The rows come from 5 hidden closed curves, with some noise, and rows from the same curve form a group. Each curve winds through 8 dimensions. The rows are also pushed far along 5 directions, which tell nothing about the answers.
In the rows, 128 means zero.
Known rows, each followed by its group:
[133 106 114 123 111 138 175  91 126 113  98 142  84 110 107 110] | (3)
[178 117 136 135  97 118 158 107 115 110  65  98  80 129  99 130] | (4)
[113 143 115 126 207 131 104 176 132 126 207 167 180  90 147  81] | (2)
[172 145 154 105 133 132 129 166  67 150 151 166 142 162 116  96] | (0)
[130 117 102 155 181 118 126 141 139 117 152 132 123  74 109 107] | (0)
[ 93 139 122 108  83 109 156 128  76 166 136 139 149 178 107 175] | (4)
[131 116 120  75 117 143 141 123  83 129  91 137 153 133 119 113] | (4)
[ 98  95  96 102 138 110 153 144 113 139  95 175 140 143  53  92] | (3)
[103 117 121  94 142 133 140 110 138 140 151 145 125 132 138 130] | (3)
[113 144 170 121  69 125 123 118 107 179 152 134 122 190 136 185] | (1)
[175 176 153 161  67 161  92 135 101  84 133  54  98 128 188 161] | (3)
[195 101 117  98 168 156 142 142  96  99 107 128 143 117 127  81] | (0)
[120  76  77 187 141 119 151  96 154 123 110 129  96  90  78 133] | (0)
[105 167 166 133  85 141 108 103 123 169 173 135 126 151 180 162] | (3)
[103 161 126 150 145 120 103 157  76 172 170 181 153 111 124 110] | (0)
[ 86 161 141 127 152 106 123 156 106 186 176 207 156 129 102  91] | (0)
[132  85  83  89 193 110 159 125 113 130  96 174 153  99  90  76] | (0)
[164 155 153 159 125 182  95 142 103 114 140  89 143  92 165 127] | (0)
[140 159 152 113  88 133 159 121  98 118  82 102 128 130 121 118] | (4)
[112 125 110  58 168 135  96 108 123 134 111  80 167 130 184 164] | (1)
[153 180 147 152  92 148  92 136 110 106 159  76  94 130 180 162] | (1)
[ 90 165 160 145 107 150 106 124 131 156 172 100 101 135 148 149] | (2)
[ 82 143 121 145  77 119 130 105 125 141 140 103  79 143 110 160] | (4)
[140 160 160 237  65 116 155 131 148 120 152 170  47 108  87 106] | (2)
[132 149 139 133 147  99 127 170  74 165 130 204 122 116  78  78] | (4)
[ 95 114 120 107 215 111 104 168 159 154 171 153 202 126 122 106] | (4)
[107 168 130 147  85 153 113 129 129 113 199 121 119 139 169 147] | (2)
[146 155 159 132 116 149  94 136 141 125 186 120 132 151 200 161] | (3)
[109 157 132 127 128 145 110 145 143 108 192  82 110 137 162 156] | (4)
[115  85 126 126 205 143  71 163 181 105 121 130 143  84 146 102] | (2)
[102  95  91 117 184  99 122 156 169 123 159 175 163 132 115 120] | (3)
[182 144 160 116  97 161 139 150 102  95 101 132 108 136 127  97] | (4)
[144 121 156  84  91 138 136 150  47 159 141 155 137 175 121 151] | (1)
[133 118 129 108 155 144 139 122 136 124 136 141 116 114 132 104] | (3)
[162 161 158 101 123 139 113 158 102 135 110 152 142 163 145 114] | (2)
[133 186 156 180 155 118  82 182 130 123 167 166 128  72 142  98] | (0)
[143 107  96 147 102 131 158  66 179  94  82  96  87 130 131 153] | (2)
[ 83 169 130 182 123 136 126 120 119 155 207 128 133  94 139 132] | (4)
[131  81 131 149 145 114 130 171 107 130 104 208 132  97  73  85] | (2)
[ 82  81  81 138 110  94 175 106 143 140 124 157 110 142  51 137] | (4)
[117 156 142 133 144 120 125 121 136 145 167 122 138 118 163 153] | (1)
[137 174 146  93 177 125 100 169 106 148 174 137 163 144 166 123] | (2)
[162 131 151  86 127 135  96 123 143 113 106  78 134 155 178 151] | (3)
[166 105 113 139 175 149  92 151 137  97 121 117 154  97 154 126] | (0)
[101 112  68 165 135 110 153 100 147 137 110 153  87 122  68 118] | (2)
[129 119 133  73 137 138 111  89 133 128  92  78 138 126 187 167] | (1)
[ 97 136 115 198 112 104 115 120 145 153 186 146 101 126 131 169] | (3)
[156  92 105 112 103 137 150  81 104 120  40  94 101 131 109 147] | (2)
[136 145 152 127  67 105 146 103  86 147  97 155  96 134 136 152] | (1)
[112 153 145 117  92 122 114 135  90 164 172 191 161 161 162 150] | (3)
[143 161 144 169  67 136 172  90 115 122 137 128  98 116 139 145] | (4)
[131 175 127 135 110 132 142 104 143 126 169 102 103 148 146 140] | (2)
[147 116 115 165 111 141 167  92 177  96 121  97  76 125 119 142] | (2)
[190  88 143  96 134 163 137 126 114  84  86 101 114 111 149 122] | (1)
[144 126 113  65 133 106 115 155  61 143 102 152 150 163 121 142] | (1)
[138 119 128 140  55 129 133  97  88 149 127 128 123 168 136 184] | (3)
[133 159 131 195  86 145 152 143 118 103 171 170  85  98 104  85] | (2)
[ 88 134 107 109 142 123 117 102 179 115 173  83 106 130 172 185] | (0)
[138 131 128 154  73 154 129  89 125 104 124  87  72 114 145 144] | (3)
[ 69 124 101 199  96 126 134  91 185 120 147 126  69  94 101 147] | (0)
[108 128 124 113  42 129 157  86  76 153  89 113 147 170 124 183] | (4)
[174 124 129 160 131 128 148 166 111 101 122 182 131 110  97  80] | (3)
[ 52 115  90 140 108  98 154 101 184 118 120 121 111 130 103 150] | (4)
[161 156 152 120 155 130 104 147 106 131 117 140 154  99 153  97] | (0)
[193 101 117 100 141 147 152 147  93  90  82 129 109 129 104 106] | (0)
[166 121 133 116  70 116 182  78  96 131  83 114 115 149 115 160] | (1)
[113  95 112 165 175 141 147 120 184 104 130 129 102  64  92  77] | (2)
[173 142 126 121  76 143 147  97  67 114 101  83  77 139 145 153] | (0)
[ 95 154 120 142 148  89 153 125  97 177 159 186 156 106 106 118] | (1)
[160 112 138  80 136 135 143 147  63 129 119 173 173 117 135 104] | (1)
[141 153 110 174 141 107 143 172 113 101 162 197 111  87  93  73] | (1)
[135 116 140 101 126 129 124 118 149 136 105 109 122 164 134 159] | (1)
[ 98 112  93 129 149 124 126  98 172 107 113  48  93 108 118 142] | (3)
[147 148 146 161 134 160  87 181 122  99 176 148 124  97 140  84] | (1)
[147 179 170 134  36 157 133 109  92 119 107  98  91 135 147 159] | (0)
[ 77 154 130 150  61 120 127 102 106 171 174 146 130 166 153 198] | (2)
[153 169 151 192 144 146  92 152 147 110 182 114 132  92 181 129] | (4)
[184 148 164  75 156 172  80 166  94 108  88  69 116 132 156 107] | (4)
[114 108 101 167  93 141 156  93 121 119 100 121  50 103  79 120] | (3)
[178 134 139 116 115 141 132 149  70 123 113 120 123 133 107 111] | (1)

New rows, each followed by its group:
[121 144 118 117 125 114 122 158  77 140 119 131 162 134 100 112] | (3)
[170 101 105 110 112 102 153 136  89 110  68 120 123 150  88 139] | (3)
[120 130 128  69  82 114 134 101  67 165  78  99 141 182 121 172] | (3)
[173  99 133 104 161 149 123 153 118  99  95 109  97 118 122 115] | (1)
[165 116 127 146 115 138 154  85 129 130  92 103 106 134 136 145] | (0)
[172 140 136 150 128 126 129 185  64 121 108 152 128 123  94 103] | (4)
[100 177 136 181 106 128 116 123 123 138 179  94 106 104 134 131] | (3)
[139 118 125  76 163 128 106 154 140 128 160 143 181 168 157 139] | (2)
[ 39 146 123 146 120 120 110 106 210 150 212 118 140 155 164 184] | (4)
[102 119 137 110 116 109 157 115 134 144 125 181 113 126 112 120] | (1)
[128 140 126  64 121 128 116 122  90 137 102 140 152 145 160 137] | (0)
[ 98 140 116 126  98 145 109  94 145 146 140  79 101 176 146 185] | (2)
[122 145 141 140 165 156  91 149 171  97 165 119 126  89 184 116] | (1)
[152 102 130  63 138 162 133 167  86 115 104 117 165 162 103 106] | (4)
[113 154 116 161  35 102 151 106  78 140 111 120 114 150 104 167] | (3)
[134 127 163 101 136 131 101 167  81 165 134 172 146 146 120 114] | (1)
[ 80 121  90 166 144  84  87 123 189 127 167  92 126 134 143 184] | (3)
[110  93  84 164 141 109 156 123 148 130 126 158  79 122  49 108] | (2)
[156 103 103 190 154 125 159 163 108 113 117 183 146  78  54  57] | (3)
[100 116 102 101 134 121 129 127 130 119 124 138 116 117 107 127] | (0)
[153 124 118 118 159 150 129 139 122 113  75 110 115 112  97  93] | (1)
[111  99  99 193 126 113 179 118 158 119 126 159 104  94  51  94] | (4)
[106 178 137 180  94  96 141 120 136 153 162 171 118 128 123 137] | (1)
[137 186 158 179  22 135 152 127 104 101 140 118  70 137 128 139] | (4)
[142 161 153 141 168 166  82 184 126 122 186 137 161 116 168 114] | (0)
[111 175 137 176 112 135  91 116 163 102 169  89  62  89 178 135] | (3)
[ 83 138 117 208  70 132 165 114 126 135 138 139  94 107  66 114] | (4)
[154 155 156 105 129 130  98 154 125 136 167 142 146 175 178 142] | (0)
[126 122 105 159 172 117 115 139 141 131 173 141 164  97 126 119] | (1)
[ 85  89  92  93 150 122 143  85 153 161  93 108 143 154 102 164] | (1)
[ 98 134 129  74 164 128 110 132 159 120 117  77 162 134 158 136] | (4)
[113 132 113 194 108 134 138 131 138 125 182 151  91 118 106 130] | (0)
[100 157 111 136  90 100 165 105 114 145 173 161 144 144 131 158] | (1)
[151 109 129  95 139 138 121 131 142 109 118  80 119 148 132 143] | (4)
[ 92  85  74 136 180  67 130 140 145 153 103 199 153 123  78 124] | (3)
[138 136 147 123 139 149 133 117 156 114 122  72 133 121 144 127] | (4)
[130  76  89  67 175  94 158 127  98 148  90 158 151 136  75 128] | (0)
[122 126 108 189  92 114 136 135 106 124 131 154 132 113 105 136] | (4)
[ 62  92  94  93 210 112 118 120 195 151 155 133 160 124 120 123] | (3)
[ 97 112 107 103 106 156 116  92 154 107 114  45 144 145 169 189] | (4)
[ 90 137 111 121 119 152 129  75 176 146 138  64  97 165 135 170] | (2)
[112 134 137 153 106  99 152 121 109 167 168 177 131 139 120 158] | (1)
[180 123 124 150  88 158 143  99  90 109  77  80  66 131 126 141] | (0)
[178 148 139 122 138 147 132 153  51 118 112 143 132  85 129  74] | (3)
[ 88 122  99 118 132 147 110 115 156 120 145 126 131 132 141 133] | (2)
[101 171 124 132 133 112 101 170  93 136 218 153 149 125 149 127] | (3)
[156  96  98 141 223 115 126 164 135 102 100 136 115  61  75  51] | (3)
[122 118 125 124 145 126 133 128  84 183 140 173 167 138 106 134] | (4)
[115  82 106 154 143  86 144 134 117 160 114 187 125 117  62 116] | (2)
[144 157 165 109 115 160 117 170  58 149 109 130 162 142 113  97] | (4)
[157 144 143 105 120 146 134 113 152  86 112  54 119 129 160 133] | (3)
[133 137 158 124  72 142 155 105 135 129 151 117 108 163 140 161] | (1)
[122 173 136 104  84 150 140  81 113 135 107  72 126 145 159 159] | (1)
[ 63 146  92 119 152  95 125 113 151 140 202 152 162 111 162 153] | (1)
[152 110 113 155 110 130 137 131  87 120 109 169 106 100  94  93] | (3)
[110 111  84 144 173  97 110 143 165 100 167 117 109 106 129 136] | (3)
[115 134 104 134 202  96  91 168 152 116 180 170 167  84 157 123] | (0)
[ 77 162 121 178 115 114  94 115 154 142 175  88 114 112 144 154] | (3)
[165  97 101 103 143 127 159 131 104  95  43  87 112 116  72  97] | (3)
[100 136 106  89 166 129 114 108 161 122 126 105 158 114 159 130] | (1)
[157  91 120 112 146 128 129 114 141 116  91 153 107 122 135 122] | (3)
[144 129 117 109  82  98 165  93  97 125  91 137 119 138 134 177] | (0)
[ 88 104  78  77 163  91 125 131 106 148 106 172 138 131 103 123] | (2)
[116 139 148 103 151 144 116 137 137 151 164 113 172 151 147 133] | (3)
[ 92 137 110 194  88 128 123  85 183 126 161 124 102 124 144 157] | (2)
[151 142 151 126 135 116 158 144  97 147  93 181 143 109  85  97] | (0)
[127 133 160  95  88 130 172 113  86 162 124 177 151 149 119 126] | (1)
[120 150 119 150  95 134 169  72 147 114 128 106  98 107 143 137] | (2)
[129 151 115 178 113  92 129 134 116 137 162 170 132 114 130 141] | (1)
[126 144 120 112 133 124  93 123 117 137 163  98 149 147 183 174] | (2)
[ 91 154 127 196 103 151 124 123 149 129 183 131  94 102 121 131] | (0)
[ 86  97 111 103 160 127 139 131 142 144 141 159 127 121  90 105] | (1)
[144 178 118 175 149 165 105 130 162  97 174  80  94 107 157 110] | (2)
[116 118 120 106 105 156 147 108 102 145 148 133 130 156 126 155] | (4)
[127 132 115 168 137 124 107 136 166  96 150  83  68 114 138 153] | (4)
[144 140 148 102 134 113 108 137 119 139 127 101 138 154 145 151] | (4)
[143 140 145 105 163 165  90 134 186  98 110  81 114 135 172 121] | (2)
[162 157 181 148 151 167 125 181  96 132 158 169 162  91 121  50] | (2)
